The rows of a group lie close to one hidden flat surface of 10 dimensions, which may be shifted away from zero. Surfaces can cross.
In the rows, 128 means zero.
Known rows, each followed by its group:
[101 164 137  90 105 128 139  98 145 136 151  70 111 157 147  91 113] => z_682
[107 135 123 123  97 132 107 118 127 145  93 146  98 185 112 132  97] => z_26
[145  92 165 123 122  69 174 107 120  72 126 109 112  64 150 119 182] => z_810
[129 135 147 132 116 135 109 148 133 157 152 177 117  81 104 112 106] => z_810
[ 81 113 118  88  83 129 138 102  96 105 151  92 125 135 129 129 158] => z_644
[131 174 143 109 145 128 123 134 165 154 137 117  77 157 129 101 127] => z_682
[126  65 159 136 111  93 147  83  93 114  90 155 105 125 147 157 177] => z_26
[140  76 168  81 144 110 174 110 136 113 172 130 165 126 146 141 171] => z_26
[104 112  47  62 157 157 180 155 182 120 142 152 145 130 101 117 151] => z_644
[132 104 165 111 143 160  90 139  96 176 165 181 143 117 125 122 122] => z_26
[142 106 149 127 153  94 130  92 142  88 105 120 135 137 146  59 137] => z_26
[ 80 128 149 105  84 124 149  73 121 136 145 138 126 141 125 151 146] => z_682
[118 156 134  76 189 191  74 126 116 148 150 121 156 219 114  91 119] => z_644
[149 134 159  97 158 143 119 159 157 149 172 176 151 119 107 102 100] => z_26
[130 160 175 105 129 104 141 103 148 140 119 132  61 162 134 129 144] => z_682
[124 147 108 198 146 138 121 101 161 159 117 161 139 143 118 161 136] => z_810
[ 88 151 149  98  74 150 133 125 140 179 170 199 108 138  81 187 113] => z_682
[110 127 162  97 107 150 100 112  90 160 126 138 136 125 134  90  73] => z_810
[115 145 155  81 144 177 100 118 100 162 108 138 144 159 118 104  73] => z_810
[107 165 144 126 107 112 152  68 138 122 106  90 123 175 152 131 118] => z_810
[117 123 169 123 175 163 109  80 107 161 138 195 164 120 125 115 141] => z_682
[120 117  85 158  83 141 117 153  95 143 138  56 155 102 153 132  91] => z_810
[137 152 169 115  97  83 140 116  99  66 156 127 162 107 173 102 112] => z_682
[128 191 150 112  71  97 124 145 120  85 129 120 114 162 127 140  80] => z_682
[127 128 125 101 105 103 145 154 183 125 170 154 101 102 109  96 129] => z_682
[129 189  63 137 150 156 134 158 152 141 136  94 149 157 149 131 102] => z_644
[143 128 125  84 195 151 104 144 140 110 142 152 148 185 118  93 146] => z_644
[127 180 135 140  67  85 111 140 117  86 136 161 114 124 141 105  86] => z_682
[124 116 136 149 168 161  65 114  70 119 136 149 148 157 114 139 181] => z_644
[166 129 115 156 140 109 116 187 111 103 127 135 103  98 134 146 152] => z_644
[ 95 134 138  94  77  86 166  74 160  85 128 107 108 150 125  97 134] => z_682
[155  95 170  84 156 113 122 138 122 106 156 127 140 173 149 110 150] => z_26
[144 126 100 166  95 112 133 183 135 150 125 158  94  84 126 164 114] => z_26
[134  93  59 150 132 128 135 153 147 113 116 120 139 153 123 147 150] => z_26
[102 185 113  74 149 138 135 105  84  88 111 154 125 165 157 112 150] => z_810
[ 98 125 146  81 162 146 144  77  96 106 120 103 126  94 129  95 181] => z_810
[138 140 156  67 204 171 126 122 166 148  93 169 135 190  83 117 103] => z_644
[136 128 191 105 188 206  76 131  72 187 156 115 161 140 104 166 132] => z_644
[139 115  65  93 193 174  84 194 124 139 133 145 117 141 116  71 144] => z_644
[ 76 141  74 127  90 136 134 100  96  99 116 110 136 121 131 123 139] => z_810
[131 199 107 116 123 125 119 143 163 133 116  76  96 219 145 113  87] => z_26
[ 94 131 104 117 172 186 137  86 129 152 127 176 194 155 103 157 142] => z_810
[131 126 123 126 204 158 126 100 124 125 100 136 146 167 120 142 175] => z_644
[123 134 130  80 130 151 135 160 104 126 191  87 133 122 132 156 165] => z_644
[123 115 152 115 153 130 141  84 155 135  89 144 131 151 111 105 115] => z_26
[140 138 147 111 114 121 138 152 142 144 164 122 124 118 145 127 108] => z_26
[131 120  86 113 109 138 144 168  93 111 156 121 184 118 162 153 111] => z_810
[130  98 118 107 174 167 112 137 142 106 111 126 184 136  72 109 108] => z_682

New rows, each followed by its group:
[ 96 141 121  82 125 157 121 115 103 115 102 149 133 137  99 114 109] => z_810
[105  93  97 117 144 148 158  91  97 142  86  64 132  95 160 111 150] => z_644
[100 181 131  97 108 167 113 128 122 150 157 102 151 166 119 139  84] => z_682
[ 99 156  76 173 102 139 117 113 118 149 149 111 142 102 160 110 126] => z_26
[111  84 173  93 152 183  89  98  84 193 141 161 156 153 119 124 120] => z_26
[120 151 115  86 154 153 160 140 142 119 160 100 150 110 115 147 149] => z_810
[145 123 106  99 121 137 110 190 155 129 144 114 127 182 115 115  89] => z_26
[145 152 129 147 152 125 119 134 103  87 127 133 162 132 142 145 140] => z_682
[ 82 180 138 126  93 136 120  71 105 132 135 152 142 163 136 132 113] => z_682
[157 122 167 100 130 102 141 156 146 117 151 116 103 110 132 111 129] => z_682
[115 133 151  74 140 124 194  93 165 119  97 127 123 148 103 165 133] => z_644
[100 127  96 127 129 142 156  88 185 141  95 109 155 135 105  96  89] => z_26
[147 118 117 119 174 151 117 154 166 142 134 146 154 136 107  95 105] => z_26
[115 150 175 107 113 103 145  65 156 127  89  98 112 140 141  65  78] => z_26
[ 88 149 189 104  81 109 140  62 119 165 152 183  86 131 143 131 139] => z_682
[157 154 178 162 112  98  93 143  67 126 123 163  85 103 168 142 129] => z_682
[141 148 182 125 132 133  87 124 107 132  84 150 103 159  97 138  91] => z_644
[129 101 142 124 105  93 143 132 142 103 165 189 134  70 126 102 143] => z_682
[123 139 138 130 115 160  97 137 106 196 104 131  95 148 126 142  81] => z_26
[ 90 116 139 127 138 165 111  74 113 157 100 127 137 115  97 107 126] => z_810
[162  99 174 137 101  84  89 163 105 118 118 200  82  97 125  96 110] => z_26
[133 135 104  79 138 142 123 177 167 110 167 177 159 158  93 108 102] => z_644
[100 132 187  86  69 111 135  82  99 111 142 131 146 130 135 112  92] => z_682
[102 131  68 133 118 119 168 107 122  66  88  67 136 132 124 158 164] => z_810
[ 65 156  99 118  65 161 120  95 104 123 149 124 179 152 105 146  89] => z_682
[142 117 108 160 138 114  96 153 130  75 112 222 164  93  88  94 113] => z_682
[124 170 141  86 149 166 133 135 144 176  71 112  89 155 103 137  71] => z_644
[129 103  94 153 117 137 105 156 117 131 102 160 138  96 113 104  92] => z_644
[ 93 144 107  96 138 166 149 103 166 131 134 121 153 179  74 171 137] => z_682
[129 129  67 163 114 123 120 158 116 121 163 114 136 131 159 138 157] => z_26
[122 127 124 124 113 133  84 124  83 104 183  75 184 159 180  68 113] => z_644
[147 144 170  95 153 141 142 157 125 147  99 133  69 118  85 194 143] => z_644
[130 143 163 113  84 101 128 135 105 135 144 163  84 165 144 175 138] => z_26
[100 115 125 120  91  98 127  99 165 140 141 153  78 102 123  47 136] => z_682
[118 167 119 118 122 116 153  97 143 121 143  66 127 174 173 117 134] => z_26
[118  79 160  82 102 132 124 131 128 133 148 109 140  96 103  79  97] => z_682
[126 174 134  80 141 129 163 128 178 102 159 127 160 191 117 145 117] => z_644
[138  95 170  88 115 118 166 124 148 135  92 141 139  93 109 117  67] => z_644
[126  79 151 110 102 122 140 143 126 123 135 175 124  98  74 176 142] => z_682
[131  83 146 161  97 101 151 100 143 127 132 197 170 118 130 157 117] => z_810
[112 179 124 137 106 102 107  99 145 100 123 154 110 174 134  83 117] => z_26
[149 141 145 142 189 182 107 140 119 165 139 140 181 133 113 165 116] => z_644
[104 108  85 143 133 135 146 107 139 130 129  91 113 131 120 150 191] => z_682
[ 72 130  84  68 112 169 111 132 118 140 108 147  74 158  65 129 148] => z_644
[124 143 108 128 133 168 125 164 128 142 193 133 183 119 110 178 131] => z_644
[136 159 110  78  85 107 184 175 139  85 175  55 150 131 156 163 103] => z_810
[106 134  95 127 161 170 117  95 125 140 123 111 191 166 141 101 113] => z_644
[ 60 141  99 135  63 177  80 106 107 205 149 152 105 127 102 112  95] => z_682
[114 142 153 139 143  99 135  70 150 133 124 207  91 126 139  96 175] => z_682
[141 166 146 142 161 127 131 123 121 146 165  90 111  92 175 108 169] => z_810
[163 119 144 181 181 162  82 137 108 149 123 162 196 124 124 132  97] => z_644
[145  72 147 128  79 102 138 147  96 117 137 150 166  98 155 133  84] => z_810
[129  69 175  48 101 100 141 112 121  87 161 109 146 187 141 105 136] => z_26
[159 160 180 107 162 136 121 144 110 137 148 107 127 139 152 141 127] => z_682
[122  94 153  98 135 144 117 126  84 128 129 115 120 112 119 133 156] => z_644
[ 86 110 128  78 113 152 145  90 114 138 116  96 136 134 119 118 121] => z_644
[ 79 115  87 118  92 157 114 108 137 103  96 119 155 161  56 130  96] => z_682
[127 185 144  69 136 163 167 162 170 160 163 115 140 148  97 191  93] => z_644
[125 188 147  99  99 118 150 135 132  78 133 124 153 182 105 197 101] => z_682
[143 100 189 128 103 103 123 127 107  97 139 164 147 106 103 159 125] => z_644
[121 107  98 117  96 174 112 179  89 164 166  86 184  97 139 130  64] => z_810
[114 109 107 130 194 201 126 112 124 191  70 145 151 114  93 147 116] => z_644
[ 87 193 119 138 106 136 130  83 158 140 158 165 146 124 127  98 106] => z_26
[147 209 154 132 148 129 127 143 152 119 121 141 108 189  99 203 126] => z_644
[131 188 120 126 173 169 137 127 129 152 135  70 144 166 146 167 134] => z_644
[133 179 115 175 144 169  70 139 102 164 112  99 151 163 146 116  67] => z_644
[136  97 117  74 147 110 136 137 117 106  82  92  77 127 154  55 140] => z_644
[128 169 142 113 143 135 141 111 128 137 138  79 113 168 146 153 150] => z_682
[108 132 141 124  75 124 106 131 114 160 147 160  94 108 118 119 107] => z_682
